The rows are grouped in 3 ways, from coarse to fine. Each group lies inside one group of the grouping before and may be the whole of it. The rows also spread widely along 11 directions, which tell nothing about the answers.
(in the rows, 128 means zero)
Known rows, each followed by its group in each grouping:
[101 155 158  96 127 154 139 143 148 151 169 106 142 154 167 142 139 121
 117 104  73 125  80 118 142 130 137  93] : Fubad j_207 nup
[156 113 133 127 130 139 103 125 141 122 145 152 111 126  94 154 128 141
 135 149 121 115 128 132 123 135 150 139] : fivi j_409 Mufel
[140 162 103 222  37 139 125 146 136 117  77 150 179 149 109 116 124  79
  84 114 142 155 126  98 182 147  58  90] : fivi j_409 vazik
[140  88 112 157 104 115 106 152 153 138  88  99 110 141 117 168  78 130
  70 180 125 135 184 101  88 155 126 101] : fivi j_434 nonub
[ 93 142 160 104 143 102 139 126 127 138 104 128 105 160 186  88 116 150
 111 119 103 130 131 204 157 138 101 102] : Fubad j_207 nomag
[120 118 107 124  96 132 134 130 147 122 160 118 170 132 148 141 108 153
 146 144 141 112 152 149  89 128 121 153] : fivi j_409 Vonel
[101 116 111 132 101 124 157  88  97 109 116 147 108 135 109  95 111 137
 162 103 132 119 180 160 134 101  64 165] : delu j_600 Vop
[161 137 143 124 145 137 119 138 127 155  71 144  60 107  68 124 139 109
 107 123  78 138  88 114 184 148 107 114] : Fubad j_324 dagik
[ 80 133 150 122  90 133 129  95 136 161 207 121 116 148 141 144  95 146
 122 153 119  97 182 142 115 162 124 117] : Fubad j_324 sozut
[127 127 132 115 126 149 115 114 123 124 172 132  65 140 116 161 108 133
 143 133  93 124 144 101 101 129 173 147] : delu j_621 Nuv
[168 153 118 152  89 165  97 159 147 120 104 156 104 133 106 152 127 107
 123 101  75 154  60  96 164 135 130 120] : fivi j_722 med
[114 111 153 128 123 159 107 155 166 129 180 113 171 170 159 179 113 138
  88 151 123 111 141 108 108 101 160 102] : delu j_621 Ziru
[ 91 121 103 132 131 111 163 166 148 131 106  54 222 156 204 123 112 129
  89 155 162 144 155 122  74 115 127  97] : Fubad j_207 zep
[131 130 106 113 119 170 141  97  97 126 211 133 108 109  95 161 132 124
 180 109 130  98 126  76  94 135 164 187] : fivi j_410 Pefud
[119 132 154 128 137 114 115  97 129 123 122 149  86 146 128 116 134 134
 131 127 103 133 132 166 149 145 116 107] : fivi j_434 nonub
[114 106 126 120 134 167 145 154 124 126 151  85 186 163 165 148 122 112
  83  88 136 108 123  89 123  95 119 131] : fivi j_409 vazik
[115 131 134 162 132 120 124  92 109  94 121 156 139 164 135 109 148 115
 129 127 157 142 156 148 146 113 117 109] : fivi j_410 Pefud
[165 123 100 167 145 111 104 164 135 117  73 119 104 126 132 146 110 121
 100 171 149 165 123 107  93 162 176 117] : fivi j_434 nonub
[146 131 155 138 116 128  90  96 125 129 134 176  37 135  86 146 118 131
 127 147  92 128 143 135 152 164 137 113] : fivi j_410 Pefud
[129 133 149 163 117 113 123  94 115 130  93 173 106 129  54 104 149 113
 109 144 132 123 156 151 198 143  75  91] : Fubad j_207 zep
[147 162 110 153 132  84 148 134 155 126  38 120 162  98 114  80 174 106
 148 157 120 176  85 141 134 157  89  88] : fivi j_434 nonub
[ 86 130 138 146  94 128 151  87 134 139 135 120 175 148 106 113 146 112
 118 133 126 118 171 131 153 117  60  89] : Fubad j_324 dagik
[154 116 132  97 192 134 144 149 104 135  70 132 105 108  87 106 152 128
 117 105 121 119  88 139 174 108 112 147] : Fubad j_207 zep
[109 135 115 115 114 110 143  82 113 113 140 132  95 133 135 110 113 141
 169 130 115 128 167 156  95 142 119 152] : fivi j_409 vazik
[123  93  94  75 166 136 166 148 128 132 124  68 170 108 138 133 121 149
 145 122 136 111 125 113  66  98 126 181] : fivi j_722 med
[107 133 122 139 160 145 148 105  60 112 161 147 108 146 124 113 132 120
 135  97 184 107 151 135 145 123 148 169] : Fubad j_207 nup
[132 152 131 115 117 152 150 104 118 126 158 155 150 116 105 106 163 123
 174  85 117 108  84 144 166 123  94 160] : fivi j_409 Mufel
[145 139 141 147 165 122 108 152 116 128 126 147 103 134 154 121 123 138
 107 137 165 131 100 164 148 166 167 134] : fivi j_434 nonub

New rows, each followed by its group in each grouping:
[141 125 167  83 179 117 121 116 139 133  80 136  69 136 125 114 152 131
 125 112  54 143  92 152 158 119 111  97] : fivi j_410 Pefud
[112  91 104  81 133 124 152 112 133 114 118 111 146 129 136 125 122 162
 169 117 108 108 146 172  86  89  89 170] : fivi j_434 nonub
[115 113 141 114 146 145 128 156 149 120 144 104 159 160 179 141 120 138
 105 121 123 129 116 130 114  96 148 117] : delu j_600 Vop
[144  95  85 145 152 109 147 122 102  94  36 119 129 127  98 105 136 115
 129 119 151 148 155 127 114  95  83 148] : fivi j_434 nonub
[165  94 107 122 185 118 132 148  94 129  35 106  44 110  91 127 108 116
  97 121 118 143 134 100 120 138 123 150] : fivi j_434 nonub
[128  97 125 151  96 136  83  96 146  72 152 187 155 177 124 156 129 160
 151 142 142 117 164 192 127  82 126 131] : fivi j_434 nonub
[181 130 144 173  74 143  79 119 164 124  93 186  95 129  30 160 144 102
 108 150  74 140 116 101 185 143  99  78] : fivi j_409 Mufel
[139 137 118 102 149 143 136 147 120 119 121 134 113 118 134 117 136 139
 160 106 113 130  87 141 131 104 138 174] : delu j_621 Nuv
[128 152 102 128  92 145 138 158 146 112  86 134 159 147 151 123 131 124
 141  97  87 153  80 140 143 100  96 124] : Fubad j_207 nup
[128  82  97 124 157 103 129 170 138  97  67 108 161 150 173 125  88 172
 111 167 176 137 180 176  72  80 132 160] : delu j_621 Ziru
[141 128 114 191  35 139  96 153 174 116  79 156 172 162 100 155 111 114
  83 154 104 149 142 124 165 119  75  69] : Fubad j_207 zep
[139 147  89 163  41 150 128 148 154 152 139 105 126 114 109 169  90 104
 123 142  90 137 121  58  95 182 116 125] : fivi j_434 nonub
[159 124 139 122 135 151 100 132 120 128 137 167  43 120  79 157 108 138
 135 131  95 117 121 118 142 133 155 158] : delu j_621 Ziru
[105 116 132 107 142 156 164 144 104 154 148  88 135 129 125 129 119 116
 104  95 129  96 136  88 133 112 103 157] : delu j_621 Nuv
[124 135 107 112 164 131 154 155 117 112 102  98 147 132 166 110 136 126
 139 112 137 146 105 120 101  94 144 157] : delu j_621 Nuv
[139 120 109 116 151 117 147 129 135 109 102 117 176 118 123 111 152 133
 146 137 146 132 120 142 104 107 121 140] : fivi j_409 vazik
[150 127 157 123 133 155 107 130 130 140 140 149  51 125  85 152 121 119
 115 119  80 123 105  98 158 140 142 123] : delu j_600 Vop
[100 122 170 150 127 129 104 101 128 138 180 132 100 167 132 145 105 129
  85 154 139 112 183 126 137 163 147  90] : fivi j_722 med
[156 128 111 118 164 135 129 164 130 113 117 131 132 108 135 126 137 140
 154 133 146 138  83 133 110 115 172 166] : delu j_600 Vop
[115 107 151 111 170  79 137  99 137 119  76 117 121 144 135  92 137 142
 114 157 124 137 175 183 120 124  97  93] : fivi j_409 vazik
[143  88 123  83 179 141 142 140  97 142 135 118  60  94  90 138 102 154
 136 123 132  94 139 121 107 123 148 199] : delu j_600 Vop
[154 146 134 109 185 130 121 188 128 131  99 135 122 124 168 115 140 145
 116 123 136 139  49 168 152 136 178 141] : Fubad j_207 nomag
[147 162 126 130  85 109 137 136 155 165  87 121  83  98 103 112 111 118
 129 145  66 147 106 118 138 194  88 112] : fivi j_409 Mufel
[166  84 132 101 192 135 109 121 113 104 110 145  75 126  88 145 138 142
 132 130 129 118 133 137 121 104 160 159] : fivi j_409 Vonel
[135 146 156 105 152 150 121 138 146 126 166 131 144 146 161 137 155 128
 132 106 102 126  68 135 143 125 161 118] : fivi j_409 Mufel
[117 123  90 152 109 146 125 129  99  94 125 123 111 169 153 149  95 120
 123 111 135 145 159 106 100 108 155 148] : Fubad j_207 zep
[144 195 155 191  78 118 119 103 142 166 143 176 112  85  38 104 162  94
 131 167 128 132 102 111 199 225  98  82] : fivi j_722 med
[110 149 162 139 106 114 150 109 139 158 114 134 137 127 110  88 144 115
 108 123 111 116 131 156 187 161  47  90] : fivi j_409 Vonel
[123 137 128 142 132 124 126 146 131 126 139 122 111 138 160 128 102 135
 118 146 142 139 134 131 108 149 163 130] : delu j_600 Vop
[159 140 161 141 104 147 102 106 136 147 152 174  75 117  52 144 141 115
 124 132  91 109 113 114 181 166 117 113] : fivi j_409 Mufel
[149 193 145 163 135 136 104 118 107 127 182 190  89 110 111 112 153 122
 160 134 160 133  71 147 175 196 186 144] : fivi j_722 med
[146 137 142 161 118 105  99  61 100 108  86 210  13 125  42 100 129 128
 152 135 106 141 164 169 183 159  93 125] : fivi j_722 med
[128 163 123 134 118 135 134 101 117 116 161 160 135 122 123 115 158 122
 178 116 131 130  98 137 138 138 133 145] : fivi j_410 Pefud
[128 106 131 123 152 132 138 140 112 129 113 127 108 125 116 119 114 137
 115 122 144 116 140 136 137 116 117 152] : delu j_600 Vop
[120 116 163 100 132 153 131 123 133 158 159 120  97 129  87 147 127 125
 109 122  84  95 133 104 153 123 107 123] : delu j_621 Nuv
[125 110 142  78 211 139 154 151 103 156 184  97 115  98 132 135 121 156
 130 146 172  83 126 123  92 136 187 189] : delu j_621 Ziru
[ 90 162 161 126 114 103 164 103 132 164 119 117 117 123 117  84 135 115
 124 134  96 124 147 139 159 160  58  92] : delu j_621 Ziru
[118 122 154 135 115 133 123 105 124 144 125 141  90 142 102 128 122 119
 103 116  98 110 143 136 166 149  83 107] : fivi j_434 nonub
[145 116 134 126 128 169 141 136 114 155 123 104 116 123  76 156 136  87
  89  97  97 111 109  43 155 126  98 118] : fivi j_410 Pefud
[112 126 132 129 124 131 152 112 110 158 131 105 106 118  83 130 120 109
 104 136 121 111 161  90 138 154 103 116] : Fubad j_207 zep
[120 137 155 138  73 139  93 105 170 111 171 191 146 152 107 143 137 158
 155 154 102 112 136 187 159 109 111 115] : delu j_621 Nuv
[152 147  96 126 163 126 138 127 125 102  91 113 116 114 119 122 156 107
 167 126 109 174  86  89  91 125 166 135] : fivi j_722 med
[146 132 114 161 112 133 109 132 126 104 141 160 139 140 133 135 117 140
 136 141 166 128 133 151 125 137 150 151] : fivi j_409 Mufel
[140 129 132  91 193 165 159 160  97 139 135  96 142 124 148 117 152 110
 117  60 132 110  57 100 151 108 135 165] : fivi j_409 Mufel
[ 93 127 130  87 120 123 151 136 164 157 156  60 148 136 189 144 107 142
 128 140  80 126 127 122  66 151 129 110] : fivi j_434 nonub
[129 182 127 107 125 135 144 105 128 139 211 157 139  81 112 108 163 145
 218 134 136 110  67 155 127 174 161 178] : fivi j_722 med
[ 74 134 129 109 159 107 179  96 102 139 142  74 127 135 162  93 123 121
 133 117 136 127 168 119  90 143 111 131] : fivi j_722 med
[112 142  99 114 168  82 178 145 111 127  56  78 140 126 198  64 116 132
 131 118 148 159 128 160  93 143 106 145] : fivi j_409 Mufel
[120 138 115 132 136 110 121 112 121 113 127 144  98 136 145 119 114 150
 153 156 140 142 148 173 108 140 157 145] : Fubad j_324 dagik
[107 119 119 145 139 101 138 128 130 123  80 111 150 151 156 104 118 132
  96 156 160 149 170 156 119 121 109 107] : Fubad j_324 sozut
[119 123 142 150 162  79 126 110 112 115  83 155 114 141 146  82 129 147
 112 161 178 138 170 201 143 146 111 115] : fivi j_410 Pefud
[131 140 105 128  95 155 134 161 160 132 159  90 173 137 169 161 115 120
 126 126 109 135  99  86  85 136 150 129] : fivi j_409 Vonel
[108 131 115 130 139  96 154 128 144 109  79 102 175 140 154  95 143 131
 138 151 134 156 149 146  99  97 104 111] : delu j_621 Nuv
[136 135  94 127 126 105 120 133 142  95  51 116  82 150 170 119  99 134
 144 129  78 190 126 141  83 123 134 124] : fivi j_722 med
[140 115 138 103 151 140 144 133 139 148 114 106 138 108  90 132 155 115
 121 119  97 113  95 103 139 127  99 119] : fivi j_434 nonub
[135 133 164 127 129 143 104 104 157 115 117 148 115 159 110 142 167 106
 125 110  56 144  89 123 165 112 110  67] : fivi j_434 nonub
[160 122 134 173 187 133 109 138  83 100  61 149  56 150  95 126 129  90
  79 121 153 158 140  86 158 116 157 118] : delu j_621 Ziru
[112 112 137 121  85 163 112 106 146 126 184 134 133 159 104 179 119 131
 127 133  87 106 153 108 125 110 132 110] : Fubad j_207 zep
[106 141 100 130 160 130 158 134  96 107 112  94 133 153 169 121 131 104
 126 107 142 154 128  98  94 111 158 128] : Fubad j_207 nup
[113 129 132 109 173 132 150 115 100 112 123 123 138 145 138 106 155 123
 137 101 136 128 117 142 142  98 130 133] : Fubad j_207 zep
[145 154 135 137  80 143 119 150 162 152 154 141 142 116 121 139 124 131
 127 133 106 116  89 135 154 169 113 125] : fivi j_409 Vonel
[103 147  84 139 129 121 192 123 104 116  74  80 188 127 143  77 150  92
 142  89 145 155 124  98 115 107  67 137] : fivi j_722 med
[136 159  87 125 160 122 152 122 106 108  91 114 103 119 142 104 145 109
 171 118 126 175  97 109  92 127 163 151] : Fubad j_324 sozut
[118 122 165 122 144 140 116 122 126 141 107 138  87 159 126 126 125 124
  87 111  92 125 129 148 181 118 102  98] : Fubad j_324 dagik
[121 126 138 129 156 112 156 112  89 141  63 127  62 122  88  88 120 110
 108 111 118 128 160 124 163 130  69 134] : delu j_621 Ziru
[155  95 111 138 185 171 111 136  82  83 129 140 112 154 123 156 141 113
 120  82 165 122 109  99 129  82 178 172] : fivi j_434 nonub
[129 121 125 137 151 131 138  96  95  98  97 151  85 139  94 106 145 109
 145 100 123 142 141 120 145  95 111 137] : delu j_600 Vop
[194 107  96  54 158 125 111 182 153 152  84 118  21  63 109 161  82 184
 167 155  51 130  67 146  71 167 172 203] : fivi j_434 nonub
[147 120 120 139  95 152  98 179 160 140 123 110  87 144 140 189  68 130
  85 156  81 141 136  78  91 143 162 120] : delu j_621 Ziru
[119 143 155  98 158 130 124 105 124 122 145 151  95 143 135 120 152 136
 150 119  96 125 104 162 148 126 150 116] : Fubad j_207 nomag
[116 129 129 113 109 140 142 109 129 137 162 128 145 126 123 132 132 131
 146 122 116 108 130 127 124 130 105 138] : fivi j_410 Pefud
[107  77 152  97 150 134 130 121 106 151 139 107  68 149 131 146  81 150
  84 114 111  84 182 144 128 133 101 143] : fivi j_434 nonub
[130 147 184 108 154 144 147 111 125 181 153 129 109 103  72 113 173 100
 114 104  90  93  75 110 201 168  85  99] : fivi j_434 nonub
[110 142 152 106 149 125 167  90  98 162 150 123 109 103  93  95 154 115
 138 112 124  99 129 122 160 158  83 134] : fivi j_410 Pefud
[134  75 103 134 110 158 122 162 125 145 138 114 149 132 104 170  80 150
  87 147 170  87 177 116 112 111 119 173] : Fubad j_324 sozut
[162 141 104 119 121 149 115 153 132 112 117 144 107 123 137 140 117 136
 149 107 101 139  79 132 121 130 149 166] : fivi j_409 vazik
[132 130  85 144 114 173 155 148  99 114 134 125 184 129  99 141 146 100
 136  91 159 116 107  81 134  92 118 164] : Fubad j_207 nup
[112 132 134  98 121 113 135 147 154 141 136 108 133 140 196 115  98 166
 127 135 110 123 124 187 107 149 119 137] : fivi j_409 Vonel
[124 108 134 102 161 117 131  76 119 103 123 146 102 135 103 117 154 139
 169 123 110 123 142 163 119 106 116 135] : fivi j_434 nonub
[132 118 136  92 141 165 115 133 137 132 145 127  99 148 134 157 124 139
 131 104  82 120 100 126 132 102 145 141] : Fubad j_324 sozut
[ 95 122 135 132 104 150 124 101 133 134 203 120 147 155 134 159 116 131
 124 148 138 106 172 115 104 129 148 120] : Fubad j_324 sozut
[149 139 135 151  79 170 118 128 129 153 155 166 123 110  35 156 143 105
 120 124 106  97 103  88 189 147 103 122] : Fubad j_207 nomag
[145 107 151  97 182 101 112 162 170 123  74 123 136 133 142 121 139 162
 110 174 114 140 116 178 122  99 140 107] : delu j_621 Nuv
[113 161 133 155  99  81 127  94 137 130  95 151  92 127 108  96 125 128
 137 180 114 156 164 166 141 177 107  84] : Fubad j_207 zep
